All groups share one centre, and each spreads out both ways along 10 directions, with some noise.
Known rows, each followed by its group:
[ 14   4  -1   4 -12   3   3  -4 -21  11   7  14  -6 -10 -22  -7] : Famam
[ -5 -18   1 -11  11 -12   8  16   7  30  -6  -6  15  18 -19  -6] : Devu
[-15  -2  15   5  -3   6  12   1   9   9   2 -25   5  16   9 -14] : Devu
[-21  -8 -15  -6  11   1  -7  10   8   9  -1 -12 -11 -22   1  19] : kufo
[  5  -6   0 -19   7   9  -9  16 -27  10   2  12   1   7 -10  -1] : kufo
[-13 -14 -16   7  10   6  -2   5  13   6  15  -3   1 -15 -10  22] : fosog
[-12   8   4 -18  14 -28  -2   7   5 -16 -13  11   4   0  -8   8] : Famam
[  7   1  18   3   4 -18   4 -15 -13   7  -2  10 -22  -1  -5   4] : zoga
[ 15  11   3  13 -23   7  -1  -4  -7 -10  14  -6  -5  -6 -14   1] : Famam
[  0 -14  16  -5   7 -30   1  -7   3   5 -17 -12  -6   1  18 -22] : Devu
[-15 -26  21  14  10 -23  14   3  19  17   4  -8  10  33  -6  -2] : kufo
[-12   8  -1  11   2   0  20   3   1   3   2   4  19  -6 -14  -1] : fosog
[  9 -17  -7 -20  12 -31 -10  12  -6 -23 -10  19  17  -4   2   5] : zoga
[ -8 -16  -1 -28  -3  -8   3  18 -16  23 -22   6  -6   1   2   1] : kufo
[ -4  19  10  -9  10  11  12  -1 -23  27  14   7  -6   4 -27  -6] : morap
[  0  -1 -17  -7  -8  -3  15  -7  22  12 -31 -21  -1 -24  20  -3] : zoga
[-21  -4  -1 -14  28 -10 -24   0  21  -2   1  -9 -18   5  18   1] : morap
[ 11  -8  -7  -4  23  18  -4  26 -15   3  -6   0  28  24   4  23] : Devu
[-23  17   6  24  14  -9  13  -3   3  -5   0   1  13 -13  -3 -15] : fosog
[ 14   9 -23 -14 -10   8  -9  -6   7   1   5  17  -2 -11 -20  -4] : Famam
[  3 -27  -6 -10  18 -24 -18  13   4   3  -1  20   8  14 -10   0] : zoga
[-21   9  -4 -20  14  -3  -6  12  -1  14  -4   2  -9  -8  -8   7] : kufo
[ -3  -5 -10 -20   5  10 -12  10  -6  19  -2  -1 -10  -2   0   0] : morap
[  1   8  -8  -9  -8 -24  17  -8  19 -10 -17  15  12 -10 -12  -3] : morap
[-14  18   7   9  -5  -5  24   8   9   6 -16  -6  15   1 -23   6] : morap
[ -2  -1   5   0   9 -23   4  -8  -8  -3   7   0 -11 -26 -15  -1] : Devu
[-11 -24  -9  -2  -2   8   6   9   7  26  11   4   0   7  -3  14] : fosog
[  2  18  13 -17  -1  10   3  -1 -13 -16  -7  -7   4  13  13 -12] : kufo
[ 10 -15 -21  -1  -7   7  -2   3   8   9  -5  17  15  -2 -13 -15] : zoga
[-11  -4   3  13  11  -2   0   9  -9 -19  26  -2  18  -6 -11   1] : zoga
[  1  11   2   3  14 -20  -6  -5   4 -17 -13   3   8 -11  -1 -19] : fosog
[-27   1  16  12   7  -1   5   4  19  -1  26  -6   8  24 -17  -3] : Devu
[-11   1 -12  -5  30   9  -3   8  10  11   0 -12   6  -5 -10  14] : morap
[ 10  -3   8  -5  -8  12  -2  -6  -9  -4 -11  -5  -6  11  19  -7] : zoga
[ -1 -18  -7  -2 -16   5   3  21   4  21  -9  -6  11   9 -10   4] : morap
[  6 -16  -4  -7   3 -15 -17  17 -14  -2  -7   8  -3  -6 -10  12] : Famam
[ -7  12   3 -11  -4  -4  21   3   5  -1  -1  -3  18   1 -20  -4] : Devu
[ 16 -20 -14   1  -8 -14  17   2  13   0 -16   7  30  -1  -6  -2] : zoga
[ -6  -5 -16 -22 -10  17  -9   7   4 -14  -6 -20  -1 -21  15  -5] : Devu
[ 11  31  -6   9  -6  20  13 -12 -11 -16  -5  24   8  -5   0  10] : Devu
[  6 -10 -10  -5   7   6 -11  -3  12 -20  -3 -11   5  -2  14   6] : kufo
[-17  19  14 -18   1   5   7  -1  -6  19  -4  -2 -15  11  -1  -7] : fosog
[ -7 -10   0   6   4  -4  -5  -7  -4 -20  11  -3 -16 -25   4  17] : kufo
[  0  -5   3  21  25  -3 -20   5  -7 -17   7 -10   6  -9   0 -10] : fosog
[-14 -23 -11  10  -3  15   2   2  19  24 -10 -25  -4  -4  31  -3] : fosog
[-23  13  -2 -10  16  16  15  -4  17  26  -2 -12   2   7   0  -8] : Famam
[ 12   2 -20 -15  -9  13  -2  -2   6  -1 -14  14   6  -4  -8  -2] : zoga
[ 11  12  16  13  -8   1   6 -13 -23 -13  -4  -2   0  -8   9 -26] : fosog
[-14 -24   5   7  12  -8  16   9   5  16 -23 -24  11  -1  20   3] : Famam
[-24   5  28   6  14   1   7  12 -25   2  -3 -28 -10  -2  13   9] : Famam
[  0 -10  11   8  15 -19   6   0  -4 -12  14   2   5   0 -12  24] : zoga
[  3  21   0   0 -11  21   8 -19  13 -11  14  -3   6   6   4 -21] : Famam
[  1 -25 -19 -15   7   1 -28  -2  11 -10   4  -6 -15 -13  30   0] : morap
[ -9 -16  -2 -20  15  -6 -11  11  -7   3   3   5 -13  -3 -10  23] : kufo
[ 11  -3  -8   5  -6  13  -8 -15  -2  18   3  18 -23  -6 -16  -2] : zoga
[ -7  -9  17  14   7 -20   4  -3 -10  -1   7  -7  -1  -3   9 -12] : zoga
[  4   7  10   2  11   5 -15   5 -30 -16   7   2   0  -3   0 -14] : fosog
[ -7  13  18  -2  -4 -16  11 -11   1 -15  -7   7   5   7   9 -18] : fosog
[ -5 -11   0   5  37   7  -3   3   7  22  -5 -16   8  13   6  -6] : morap
[  1 -39 -12   4   9  -3 -20  16  -8   5  11   6   0  -8  -2   9] : kufo
[  4   9 -16   6   1  -4   6 -10  23 -17  -1   1  15 -16  -6   0] : kufo
[  9   9   9  -3   2  10   0  -7 -11 -13   6   0   1   7  -1  -5] : kufo
[ -9 -12   7 -19  12 -18 -18   1   7  -5  12  17 -13  17  -6   6] : fosog
[ -4   8 -21  -8   3  24   2  11   0  -1   6  -2   9 -14 -16  21] : Devu
[  8  -7   0   7 -13 -16  10 -13   8 -15 -17  -1   3 -16  16  -9] : Famam
[ 13 -18  -4 -23   0 -13 -14   2   3  -9  -5  10  -1  11   2   0] : fosog
[ 12  -5 -15   1 -17  -5  -4   0   2   2 -19 -11 -13 -31   3  10] : Famam
[ -6 -21 -10 -19 -10   0  -9   6  16  -2 -15 -21   0  -6  24 -19] : Devu
[ -2  -1   0  14  -7   8  -3  17  -8  -3 -34 -14   7  -6   9  -2] : morap
[  3   4   1   3   0 -10  17  -4  -4   6   5  17   8  -4 -30   0] : kufo
[-10 -30   1   4  16  -8 -13  12  17  -8  -5 -19  10  13  25   3] : Famam
[  6   5  -3 -10  -4  10   9   3 -14  31  -7  10  -1   5 -20  -8] : zoga
[  8 -10  -3  -7 -10   6   3   3   3   1 -22 -12  10   4  24 -14] : Famam
[ -2 -20 -11   7   0  -4   8   1  28   8  -6 -14  13  -2   2   0] : Devu
[ -1  -9   0 -13   4  -1 -13  13  -6 -44   7   1  23   5   7   3] : Devu
[ -6  20   7 -20  16  -1  -5  -2  -8 -39   3   2   9   2  12  -2] : morap
[ 18 -14 -14 -32   1  -3 -20  -8 -10  -8  -3  18  -8  -7  23 -19] : morap
[ -9  -1  17  12 -24 -18   1  -1  -3 -10   5  12 -11   0  -8  -6] : morap

New rows, each followed by its group:
[ 14   9  -8 -27 -11   3  12  -6   7  14 -34  10  -1   7  -3  -3] : zoga
[-11 -10  -7  -9  17 -23 -13   2   3  15  -7   0 -15 -20   6  -5] : zoga
[-10  -5 -17 -38   4   0  -4  22   8 -18  -4 -18  17 -16 -10   7] : Devu
[  7 -12  14   2  14 -35   3  -9  -8   2 -11  -5  -6 -10   7 -10] : Devu
[ -1  -2   5  -3  -6  13   6   2 -21 -10   4 -10  -5 -12   6   9] : kufo
[  1  -8 -10  10 -23   0   7 -10  14  -8  14  20   6 -11 -19 -16] : Devu
[ 12  -2   5  -8  17 -25  -3  -1 -15 -15 -12  15   6  -5   2   2] : Devu
[  3 -10   1  -6  -1  22 -13  22 -30  20 -12  -6  -3   8   6  -8] : morap
[ -1 -29   0  -7  13 -11 -13  12  -1 -11 -11  -1  11   8  22  -4] : Famam
[ -7 -11  13  -4  -8  -5  -1   9   4   1  -2  -8   5  24  13 -12] : morap
[ 11   9  -9  -3 -10 -12  -4  -1  -4  -1   1  14  -9 -19 -28   9] : Famam
[-18   1  -5  -8   8  18   1  15   8   5  -4 -33   9  -1  17   3] : zoga
[ -5 -17  -7   1  10   2  -3   2  15  28 -15 -24  -8  -2  18  -2] : Devu
[  3 -14  -6  24 -15   0  14   7   5   7  -9  -5  13 -12 -15   6] : morap
[ -1   4  -7 -23  21  22 -30  13 -10  12   2  -4 -12  13   2  -4] : kufo
[ 14   6  17  -5 -13   4  23 -14 -21   1  -3   3  -3   3  -9  -4] : kufo
[ -6   8   5 -22  14  -1   3   7  15 -22  -4 -11  18  22   0  12] : kufo
[ -5  22  12  16  12  -8  13 -10  16  -8  -8 -30   9  -5  -4 -12] : fosog
[-28   0  11  -3  16 -16   7  10   6   3   9   1   2   5 -16  13] : kufo
[-10  17 -10  -8  13 -14 -22   4   2 -15   1  22   2  -9   2 -18] : kufo
[ 12  -7  -6 -17   4 -12  -6 -10  -6  -9   3  21  -1  -6   2 -12] : morap
[-17  20  11   1   2  14   2  -7  -1   5   5 -13 -15   0   3  -8] : zoga
[-16  14   0  17  14  -6   5   2   4 -34   3  -3  24 -15   3  -4] : fosog
[  4  -1 -18 -23  20  -5  -6   5  11   9 -36   1  10  -3   9  -7] : morap
[ -1   5   6   1   2  -4  -7 -11  -9 -14  -2  -5 -15 -17  19  -7] : Devu
[ -4   8  17   1  24  -6  11 -21  -5   4  28   3  -2  10  -5 -14] : morap
[ -8   8 -19 -13   0   2  -4  18  -3   9 -15   6  16  -9   4 -16] : kufo
[ 20  -3  -5  -7 -17  16  19   4 -17   9   0  -2  15  -1 -15   2] : fosog
[  2   4   5  -9  36   3   3 -14  -9 -11  27   4  12   8   0  -7] : morap
[ 10 -16 -17 -11 -13  -1   3   3  -5   9 -21   6   2 -22   7  -3] : kufo
[ -8 -13   9 -20  -2   6 -12  10   1 -11   6 -15   4  25  30  -9] : morap
[  4  22  -4  -1   2  -8  17  -6  -6  -2 -12  17   7 -18 -24  -1] : morap
[ -7   9 -10 -31   1  -2 -14   4  -2   4 -10  10 -16 -10   1  -1] : morap
[-16   9   1 -10   5  -8  19   8   9   2 -15 -24  18  -6  12  -5] : zoga
[  3 -29 -17   2  -6  15  -2  13   6 -14  -7 -10  24  -3  29   3] : fosog
[  4   2 -11   5  -1   3   7   8 -17 -21  -2  16  26 -18  -4  -4] : fosog
[ -9  12  -4  -2  19 -17  -4 -10  14 -19  -4   1  -7 -19   5  16] : Devu
[ -5  20   1  -4  -9  21  17  -8   9   6 -12 -21  -3  -1   9   1] : zoga
[ -5  12 -17 -32  16  -5   1  -2  14 -12  -2   6   8 -10  -5  10] : morap
[-12  12  10   5  -6  10  22  -4   1  28  -8 -20   0   3   2 -17] : zoga
[  6 -13 -14  -4   0  20 -22   7  -4  -8   8  -9  -3  -6  11   3] : Famam
[ -5 -21 -18  -2  17  -1  -6   4   1  -4  -4   2   3 -23   7  10] : Famam
[ -9  -3  -1   3  14  -4   2  -2  18  -2   9  -7   1  -1 -14  16] : kufo
[  1 -15 -12   5  -9   3   1   0  12  -4   7   5  10  -5  -8  -4] : Devu
[-13 -16   9   9  -2 -13 -21  14   0 -16  11   6  -5   6  -5   6] : morap
[  8  -8   1 -14  -2   6  -2   6 -15  16   0   4  -2  10  -6  -4] : fosog
[ -7 -14 -18  14 -15  10  -4  -8  32 -11  10   2   3  -9   2  -4] : Devu
[  6  -5  -2  -8   1  -9  -3  -2  -5 -20  -7   2   2 -11  12   2] : zoga
[ -5   6  -2  14  -6  14   8  -6  18 -19  13   8  22  12 -16 -11] : zoga
[ 13  -8   1 -19  -1 -11 -17  -3 -13  -6  -9  19 -11   1   8 -16] : fosog
[  3 -22  -9  16   4 -12  -6  -2   9 -13  15  11  11 -11  -9  -2] : zoga
[-10  10   2  -5  -2  -6  10   4   2  -4  -4   8  22   5  -6 -29] : zoga
[ 16 -11 -14 -16   5   3  -6  -4  -7 -11   5  11  -9 -19 -18  25] : kufo
[  2 -12   0   3  11 -19   0   0  -4   7   6  10  -3  -9 -15   7] : zoga
[ -3  -4 -14 -32  -9  12  -2  21  -6 -25  -1 -10  23  -9  -5  -1] : Devu
[ -8   4  -2   3   3  -7  12  -4  16  11  -1   5   4   3 -14  -1] : Devu
[-10  -6   0  -3  -5 -18  18  -4  16   3   1 -17   5 -19 -16  -7] : Devu
[ -4   3  -2 -11   0 -10   3   0 -13   8 -17 -13  -9 -26  21 -10] : zoga
[ -1  20   7  -5   1  16  -6  -8 -10 -23  13   5 -12  -1  -6  11] : zoga
[-15   1  13   3  13  -9 -14  11  -2 -13   9 -14  -9   1  -1  17] : Famam
[ -7 -13   7  13   7   2 -10   0   5 -17  17  -5   5   9   6  -6] : zoga
[  2   1 -24  -6  28  -6  -3  -6  20 -15 -12  -1  12 -24   0  11] : morap
[ -7  24  -1 -17   3  26  13  -5  -9  -4   2  -2   7   0   5 -12] : Famam
[-23  15  -5  -6   9   7  -4  11   8  10 -12 -14 -12 -13  -9  14] : morap
[ -7 -19  12   8 -13 -16  17   5 -16  17  -6   8   2  -6   1 -10] : kufo
[-19  17  -7   7  10  -6  10   6  19  -3  -9  -6   6 -17 -25  22] : morap
[-12  23  -3 -32   9  -2   5   0   6  -3 -11   0   1   0   0  -1] : morap
[  2  -9 -16 -39  -3   6 -14  20 -11 -10 -12  -5   8 -12   3  -6] : Devu
[-16   6   3 -32  21   5 -12   2   7   1   3 -12  -7  16  21  -7] : morap
[ -7  13   4 -16   3  -2  -9   8   1 -20   0  -2   4   8   0   3] : Famam
[-23  14  13  28  12 -19  12  -5   2 -25   7  11  20  -8   0 -16] : fosog
[  8  -6  -7   6 -13  -3  -6   3   0  -5  -8 -15 -10 -22   2  12] : Famam
[ -1   9  -9   2 -10  21   5  -9  19 -14  -3  -5   8  -2   4  -6] : zoga
[-12  15  26  -8   2  -5  -9   2 -23  -6   4  10 -15  14   2 -16] : morap
[-17   6  17  -9  -3 -18  17  -3  17 -13  -6 -20  12   7   4 -17] : Devu
[-15  -3   1   5   6   5 -12   7   6 -11  15  13  18  14  -6 -33] : zoga
[ 10 -10 -14  13  17  -6   1  -4  -4  -4  14  16  12 -18 -28  10] : morap
[  1   8  -8  -6  -8   0  20  -5   1   6   4  10   4 -12 -25  12] : fosog
[-26  12   4 -20  -4   6  12   6   9  13   1 -33  -5 -10 -10  -9] : Devu
[ -3   3  -3   8  12  -8   6   0  11  -5   7  17  13   5 -19  12] : Devu
[  9 -14 -12 -16  -5   9 -18  12 -13  -8 -15   1   2  -6  18  -4] : morap
[ 13  -1  13  -9 -16  -7  18 -17 -15   2 -17   4 -13  -6   7 -10] : kufo
[ -4   6 -13 -13  17   7   2  -5 -15 -32   6  21  12 -28   1   4] : Famam
[ -2 -12   1 -23   7  11  -6  13  -5  22  16  -2  -8  20 -23  20] : fosog
[  0  -2 -13  -9  -5  16   6   9  21   4 -11 -24  18   9   8   2] : Famam
[ 10 -21   3 -17  -5  -5 -13  -5   5   9  -5  -3 -16  14  13  -6] : fosog
[ -3  14   8  -7   2  -5  -5  -5  -7  -3  -2  23  -6  10  -1 -13] : Devu
[ 25  -4 -14  -1 -15  12  17  -3  -6  10 -11  -8  11 -15 -13  -1] : fosog
[ -1 -30  -7  11   3  -3 -24   5   2   1   8   0 -13  -8   7   2] : morap
[ -4 -11   1  12   6   9  16   5  11  22  -2 -22  15  12  -1  -2] : morap
[-21  -7   5  -2  21  22   8   9   5  15   7 -19  16  22  10  -6] : Famam
[-16   3  -7 -29  15   1  -8  21   9 -27   0 -14  20   2  -3  14] : Devu
[-14  25  -5 -29  15   8 -19  15  -3  -9 -11  -1   4   8  15 -14] : kufo
[ -5  11  14  10  16 -20  14 -14   5   6  -9  -4  -5  -2   3   2] : Devu
[  2  22  15 -13  -5   8  10  -9 -11   8  -4 -14 -13   3  -3  -8] : fosog
[-17  11  13   7  15  -6  14 -14   9  -8  20  10   9  10 -12 -10] : Famam
[-25  12   8  11   8   6  -1   6   6 -21  10 -22   7  -5  18  -1] : kufo
